There are 4 nested groupings, the coarsest first. Each group lies inside one group of the grouping before and may be the whole of it. The rows also spread widely along 13 directions, which tell nothing about the answers.
In the rows, zero is written as 128.
Some rows, each with its group in each grouping after it:
[136 141 171 132 138 139 143  94 130 104 153 102  90 117 103 113 109  81
 155 115 137 127 122 101 110 140 130 130]  med ruk seg mol
[118 127 148 142 138 153  98 119 114 106 166 160  93 124 131 130 130 112
 151 112 149  80 121 130  84 162 149 145]  ripo Renug Pelu boz
[ 89 127  83 116 157  74 156 161  96 113 145 157 169 126 138 175 132 138
 100 142 100  95 138 127 123 113 186 154]  burel meto Piti Sif
[153  93  98 140 139 157 149 111 119 145  65 119 197 149  91 100 168 180
 158 147 188 166 146 114 130  96  98  66]  burel gav fut pasog
[113  86 173 144 170  72 165  63 152 149 113  86 154 162 180 134 176  84
 116 140 125 142  86 125 116  75 101 162]  ripo Renug Pelu pifa
[145 113 187 104 113 116 162 110 131  87 125 132 144 149 151  92 125  89
 136 118 172 151 123 105 127 137 126 134]  ripo zinu mib dor
[ 98  79 109 139 134 116 141 104 132 136 146 131 146  98 118 136 138 125
 137  66  61 104  76 170 139 141 190 163]  med ruk gef dak
[ 81 145  95 115 121 113 166 153  90  98 126 155 183 124 118 130 123 127
 106 109 100 123 103 119 111 110 192 136]  ripo Vupi biga Nupet
[112 138 142 114 147 119 144 146 122 122 135 136 108 112 141 155 102  98
 122 130 115 133 113 123 113 130 170 148]  ripo Vupi vupe Koto
[129 101 135 117 126 130 163 160 146 115  99 137 143 147 125 119 148 137
 141 131 145 151 122 133 150 109 145 102]  med dupek bisu Fek
[107 112 113 125 107  87 133 130 165 135 109 122 129 140 133 125 149  94
 118 139 140 121 130 111 141  97 147 151]  ripo Tova zib tupe
[ 98 121 116 114  72 113 128 115 151 120 118 136 160 147 115  70 162  98
 108 105 121 136 115 112 141  87 133 136]  ripo Tova Mifen nez
[ 99 116 133 110 135 115 155 132 102 141 111 166 201 117 128 159 101 144
 108  86  94 159 104 147 136 124 175 171]  ripo Tova zib bopip
[145 106 125 128 172 164 108  87  81 134 156 153 155 109 107 132 127 160
 158 106 121 127 138 134 100 154 121 129]  burel meto rimi vuse
[127 132 136 132 142 158 119 158 127 130 150 146  78 108 143 162 110 122
 104 137 114 134 125 161 123 147 151 123]  med dupek bisu gegad
[176 119 158  82 120 115 156 121 139 105 124  89 118 118 123 116 111  92
 125 118 111 183 150 115 172 116 118 104]  burel gav fut Geva
[138 139 126 139 123 138 109 110 141 129 130 109 119 138 119 129 137 110
 112 132 139 133 151 121 130 109 103 117]  ripo Tova Mifen Lev
[ 99 101 110 118  89  99 149 119 121 107 106 170 207 141 101  99 135 130
 152  95 171 102 134 101 131 136 178 161]  ripo Vupi vupe bazi
[152 112 173 140 106 176 124 105 137 160 105 146 114  88 130 140  68 123
 117 107 174 174 122 158 137 189 139 152]  med dupek mipo Kuza
[140 126 160 146 164 128 140 117 147 134 108 109 160 165 124 166 131 133
 112 126 142 154 138 134 150 101  90 123]  ripo zinu mib Furaz
[128 126 143 148 137 133 120 116 158 140 130 107  87 133 134 135 141 101
 111 154 143 133 128 136 126 112 105 125]  med Beneb kemo Dola
[ 92  97 138 117 158 113  94  96 122 160 172 173 146 137 154 133 164 133
 102 140 116 128 140 139 111 108 116 184]  med ruk gef viz
[ 86 130 129 136 139 135  96 113 149 203 135 142  76 106 175 136 141  97
  60 193 131 171 109 141  95  92 116 165]  med ruk kere tikad
[122 137  99  98 145 140 117 108  84 125 168 142 126  97 119 115 120 116
 125 136 104 146 155 100 100 123 142 138]  med dupek mipo tedol
[170 105 150 113 132 153  93 117 160 119 140 121  51 128 125  92 151  98
 177 169 198 132 174  97 118 138  92 105]  med Beneb kemo Zup
[ 94 144  84 134 133 146 174 107  73 117 120 119 162 117 117  81 148 120
 125 155 128 147  96  92  64  91 152  97]  med dupek bisu gegad
[121 106 104 134 122 124  89  86 154 150 152 116  79 101 117 108 143  90
 146 150 152 104 152 104 113 135 133 157]  med ruk gef viz
[133 129  94 146  95 148 117  87 100 137 113 137 180 109 113 117 109 133
 108 124 180 129 157 121 113 154 136 136]  ripo Vupi vupe Koto
[130 147 124 145 110 144 133  85 115 165  62 131 204 142  99 113 109 139
 118 166 242 180 178  72 108 104  88 131]  ripo Tova Mifen Lev
[175 129 141 125 125 147 110 129 144 108 146 105  80  95 122 165  75  98
 127  98 123 128 154 146 161 181 144 130]  ripo zinu mib dor
[132  97 161 162 144 127 162  97 133 134  96 121 173 131 122 161 110 131
 144  86 150 124  95 154 132 156 151 146]  ripo Vupi vupe bazi
[155 140  77 119 175 122 136 104  82  94 165  85 142 107  96 154 121 127
 142 131  94 118 181 106 123 122 130 104]  med Beneb kemo Dola
[ 94  83 151 144 106 112 110  98 149 134 119 183 128 128 128 108 133 103
 179 111 212  71 114 105  94 171 173 200]  ripo Renug Pelu pifa
[135  86 185 148 149 127 154 139 149 157  90 161 166 117 135 212  74 159
 121  89 157 152 115 190 173 177 159 177]  med Beneb kemo Zup
[130 122  86 131 120 123  76  90 123 135 161 131 134 124 134 129 153 115
  97 144 136 105 179 123 122 126 109 144]  ripo Vupi biga Nupet
[122 153 189 111 106 120 197 140 124  68 134 116  98 122 129  97  94  65
 133 116 143 143  90 103 113 139 174 121]  med ruk seg mol
[127 150 124 122 115 176 106 133  71 110 156 179 173 145 160 116 145 158
  50 139 137 154 148 160 101 127 105 101]  ripo Vupi biga Nupet
[144 113 128 110 106  97 134 108 162 136 120 101 116 114 126 126 114  85
 116 136 143 154 163 107 166 124 130 151]  med dupek mipo Kuza
[223 144 136  62 114 122 117 126 140  82 151  61  22  82 136 117  81  40
 156 159 148 162 211  71 149 157 128  99]  ripo Tova zib tupe
[148 103 138 115  98 122 134 133 152 104 108 133 127 143 128  99 144 108
 152 126 181 128 146 111 141 132 137 115]  ripo Tova Mifen nez
[107  74  96 121 139  91 167 149 124 117 119 153 163 122 139 145 148 139
 151 120 127 105 117 139 134 135 198 145]  med dupek bisu gegad
[124 116  82 122  75  86 104 129 140  97 148 138 154 147 143 120 162 109
  84 130 148  84 182 128 156 122 140 142]  ripo Renug Pelu boz

New rows. What belongs after each?
[130 127 139 144  98 141  89 144 139 104 180 164  89 125 143 155 116 116
  84 113 133  83 157 175 145 179 144 145]  med dupek bisu gegad
[113 142 127 140 142 149 109 139 150 125 143 112  73 120 109 141 134  99
 135 110  88 111 101 135 119 110 144 123]  ripo Renug Pelu boz
[133 167  86 123  81 151 132  93  66 108 142 131 172 110 122  88 107 116
  72 159 172 152 183  95  97 135 121 112]  med dupek bisu gegad
[112 133 167 137 114 163  98 120 152 177  97 159 147 147 130 133 124 136
  82 129 160 179 127 145 137 103  91 151]  ripo Renug Pelu pifa
[110 113 160 114 140 134 134 111 106 135 151 167 124 102 143 134 102 110
 129 117 127 141 113 132 103 156 161 173]  med dupek bisu gegad
[159 128 163 146 112 164 155 113 137  92 111 101 122 129 110 109 106 105
 146  92 155 140 104 132 132 156 131  97]  ripo zinu mib dor
[135 155 142 136 147 144 144 127 129 118 127 103 100 141 116 121 133 108
 127 174 171 148 149  95 106 101 105  93]  med ruk seg mol
[148  95 117 186 110 179 112  70 133 134 138 100 114 108 121 113 144 126
 124  93 125 106  98 180 120 168 121 104]  med dupek bisu Fek
[104  88 151 140 156 106 139  99 149 130 127 130 133 148 134 121 167 106
 168 110 127 105  88 121 106 109 140 152]  ripo Tova Mifen nez
[124 123 114  85 117 106 135 161 134  97 136 135 111 124 136 117 137  97
 132 126 110 129 138 110 139 110 169 131]  ripo Renug Pelu pifa
[137 120 104 122 145 172 125 117  83 124 133 141 160 116 130 117 143 153
 121 120 114 154 120 144 102 127 132  97]  ripo Vupi biga Nupet
[153 141 119 143 145 162 126  98 109 112 133 100 125 134 103 109 142 127
 137 155 164 138 160 107 103 115  88  84]  med Beneb kemo Dola
[135 140 132 145 156 137 126 128 145 134 149  91  75 129 143 153 143 105
  94 160 111 138 131 145 126 104 109 104]  med ruk seg mol
[119 103 111 113 143  94 145 128 137 138 130 119  94 110 169 128 145  93
 123 187 157 135 136 108 107 115 158 143]  med ruk gef viz
[145 122 111 134 123 145  93 101 119 137 153 127 143 141 135 124 161 140
  73 143 123 139 165 152 137 109  80 104]  burel gav fut Geva
[105 106 126  81 140 136  97 120 126 181 147 167  90  93 160 109 136 103
 114 169 117 180 131 115 102 108 135 170]  med dupek bisu gegad
[134 151 135 125 138 152  96  96 121 123 170 104 111 130 114 125 135 102
 101 104  66 142 132 134 124 101  96 120]  ripo Tova zib tupe
[185 146 124 167  89 143 138 100 113  55 154  71 130 147 143 120 138 104
  78 106 138  97 154 161 141 155 104  62]  ripo Tova Mifen Lev
[138 153 135 111 150 136 165 107  99 113 124 100 129 113 108 109 107 101
 143 158 154 173 145  76  98 108 128 107]  med ruk kere tikad
[125 110 116 137 130 158 104 140 157 132  97 153 150 164  75 107 160 156
 176 127 189 124 153 101 135 108 110 110]  ripo zinu mib Furaz
[130 119 189 146 125 130 168 100 140 103 125 116 148 153 119 112 133 110
 131 101 150 138 103 133 133 128 119 123]  med ruk seg mol
[ 92  85 110 146  91 170 112 141 165 167  96 168 102 117 122  83 163 134
 142 131 157 132  78 150 114 126 158 127]  med dupek bisu Fek
[120 132  94 133 124  95 114 112 138 126 165 104 129 130 132 155 141 101
  72 137  88 112 168 137 156 104 121 144]  med dupek bisu gegad
[128 155 142 122 118 104 205 153 142  95  88  87 127 126 101 130  94  88
 136 143 163 156 127  85 143 109 165 107]  med ruk seg mol
[112 141 113 108  65 151 126 138 121  91 142 157 191 162  97  62 166 145
  76  95 108 154 144 141 162  88 114  94]  med ruk kere tikad
[165  77 118 135 145 149  54  88 158 155 164 124 107 110 115 158 142 134
 145  81  92 105 159 175 166 161 111 148]  ripo Vupi vupe Koto
[112 186 113 103 114 127 137 157  96  81 146 134 123 134 121 118 112  96
  98 149 135 130 158  84 105 103 148 115]  ripo Renug Pelu pifa
[114 125  79 128 105 133 151 130 144 162  88 100 148 115 120 105 149 125
  84 154 120 185 118 130 145  73 132 102]  med ruk seg mol
[ 54 115  95  93 116  74 115 158 131 152 140 195 168 124 152 152 140 120
  74 129  90 123 125 133 138  97 185 205]  ripo Vupi biga Nupet
[125 122 104  79  73 147  86 107 115 134 128 175 133 117 129  41 150 105
 129 168 203 158 175  68  96 121 118 138]  ripo Vupi biga Nupet
[114 173  65 132  94 136 107  91  87 108 140 125 172 120  80  96 121 112
 109 143 165 111 187  67  98 118 125 126]  ripo Vupi biga Nupet
[107  78  89 127 129 131 120 109 128 166 106 158 186 132 119 101 182 163
 127 125 125 140 114 142 129  98 128 132]  burel meto Piti Sif
[154 111 107 107 116 129  94 107 121 144 140 135 127 117 167 122 140 114
  91 165 160 149 179 129 126 133 110 133]  ripo Vupi vupe Koto
[128 147 133 157  89 154 139 118 124 102 117 115 169 156 124 111 143 127
  73 102 131 136 116 155 138 110 110  94]  ripo Renug Pelu boz
[117  80 146 142  91 133 134  80 161 131 134 115 139 139 138  67 182 106
 109  89 101 137  76 165 143 110 119 127]  med ruk gef dak
[111 142 101 139 133 135 121 154 131 132 111 138 162 136  95 168 121 149
 112 111 121 124 146 135 149 107 145 129]  ripo Renug Pelu boz
[169  24 147  75 128 130 121 103 166 154 110 142 118 117 148  73 177 121
 193 125 150 178 132 129 155 130 123 132]  med dupek bisu gegad
[132 110 159 125 144 121 150 128 126 141  98 145 177 150 155 153 129 140
 105 134 158 168 129 141 134 113 121 134]  ripo Tova Mifen nez
[145 130 148 127 129 142 101  94 139 153 127 120 120 123 129 135 116 106
 113 133 148 158 153 120 130 124  98 141]  ripo Tova Mifen nez
[162  64 146 155 132 138 116  71 171 142  99  94 142 160 132 101 190 126
 158 115 165 131 122 143 144 112  81 109]  ripo Renug Pelu pifa
[136  97 148 188 184 117 152 108 157 146 127  79 106 132 162 198 145 122
 102 133 109 117  92 192 137 127 127 120]  med ruk kere tikad
[126 157 118 164 157  97 164 132 105  91 163  94 157 154 152 195 133 127
  46 142 100 105 150 164 141 111 126 108]  med ruk seg mol
[ 98 139 127 119 134 144 130 149 119 147 121 158 121 101 104 144  98 129
 120 122 113 146 109 127 118 125 166 141]  burel gav fut pasog
[102 121 114 135  62 115 103 138 117 115 169 189 133 128 196 121 140 119
  24 155 169 100 154 174 123 162 154 161]  med ruk gef viz
[112 140 102 159 137 143 122 141 139 137 102 131 165 130  62 177 105 154
 142  87 124 111 139 132 151 123 152 131]  ripo Tova Mifen nez
[ 74 123 122 108 112 134 116 127 131 131 112 177 161 165 104  59 182 125
 153 140 167 132 119  74  91  68 127 141]  ripo Renug Pelu pifa
[117 120 133 163 111 134 133 120 133  76 158 136 112 151 115 106 155 111
 141 109 152  64 122 131 112 149 146 114]  med dupek mipo tedol
[146  82 143 113 126 125 107 112 167 134 137 133  72 101 121 114 129  95
 182 126 162 119 143 116 137 160 153 153]  med ruk kere tikad
[102  60 125 101  68 143  70  80 171 153 138 182 169 161  98  21 215 134
 148  92 133 138 136 123 154  91  88 153]  med dupek bisu Fek
[131 124 118 129 124 140 147 129 109 107 124 135 175 143 118 120 142 148
 107 124 135 145 141 139 137 113 121 104]  med Beneb kemo Zup
[160 103  79 139 131 105 126  62 142 133 124  63 155 131  93 107 166 113
 146 147 156 127 188  90 148  99  92 109]  med ruk seg mol
[ 78 124 125 142 150  81 174 147 117 107 123 142 173 140 137 177 123 121
 115 102 104  93  90 138 122 115 196 167]  ripo Renug Pelu pifa
[110 171 116 106  78 166 111  94 117 134 138 124 126 117  88  44 131  93
  99 143 139 179 145  77 107  87 100 116]  med ruk seg mol
[ 91 151  82  92 135  84 136 139 109 173 107 147 172 118 150 153 116 121
  55 214 159 188 186  86 123  68 127 168]  med Beneb kemo Dola
[158  84 141 103 176  91 143  88 142 129 133  90 133 125 124 140 142 106
 169 131 122 148 158 104 151 109 111 143]  med Beneb kemo Zup
[123 125 166 210  78 185  73 118 168 137 136 162 117 162 116 139 141 151
  66  95 170  82 117 209 146 166  90 116]  burel gav fut pasog
[187 132  96 121  77 168 118 119 120  66 174  77  53 109 148  64 156  80
 101 143 119 124 152 141 126 148 117  45]  med dupek bisu gegad
[122 116  92 121 111  98 131 152 135 113 135 133 141 151 151 127 173 127
  75 161 127 120 154 140 147  92 128 104]  burel gav fut Geva
[160 139 108 145 127 161 107  95 124 129 132  83  96 132 146 101 162 104
 103 172 152 147 148 120  99 103  79  74]  ripo Tova Mifen nez
[120 147 150 144 121 148 139 149 134 105 106 138 168 178 110 130 144 145
 105 117 152 138 132 134 140  94 108  99]  ripo Renug Pelu pifa
[132 117 135 149 126 134 182 113 113  85 100 111 148 116  88 118 105 112
 196  78 149 102  87 110 104 161 190 116]  ripo Tova zib bopip
[ 95 138 141 148 130 138 178 126 122 120  99 118 155 147 107 104 146 123
 118 126 124 147  71 121 105  82 135  97]  burel gav fut Geva
[123 105 138 124 193 141 138 128  98 127 146 147 155 136 118 157 147 163
 144 109  85 134 112 150 116 112 132 116]  burel gav fut Geva
[ 92 103  91 100  82 116 107 139 159 147 121 169 148 130 100  80 163 127
 126 130 144 136 148 108 151  96 148 151]  med ruk seg mol
[124 115 141 131 109 125 180 129 129 105 108 114 164 122 137 127 113 110
 103  77  96 152  72 158 149 132 169 127]  ripo zinu mib Furaz
[115 110 170 139 121  99 165 117 159 140 104 121 160 151 149 143 132 113
  85 129 145 158 115 148 158 105 124 149]  med ruk gef dak
[154 129 179 124  90 152 108  86 153 123 134 113 128 152 143  87 148  94
  80 117 140 170 134 142 149 114  66 114]  ripo Vupi biga Nupet
[ 98 107 147 145 113 132 128 122 161 131 122 147 134 157 111 102 163 120
 135 120 147 118 112 128 130 107 123 136]  med dupek bisu gegad
[112  95 106 138 115 123 105 112 146 154 120 143 140 138 152 114 171 124
 106 146 151 122 128 141 121 112 125 140]  ripo Vupi vupe Koto
[135 128 142 102 155 121  99 120 148 156 131 136  89 116 103 139 115 104
 158 163 163 141 175  80 125 120 112 155]  burel meto Piti Sif
[139 135 164 127 145 170 159 111  97 108 119 128 161 120  74 120  98 141
 160  79 117 156 104 124 121 136 136 103]  burel gav fut Geva
[127 123 103 129  93 125 129 129 119 100 138 147 165 143 115 111 142 132
 107 129 159 112 172 124 142 132 134 120]  med dupek bisu gegad
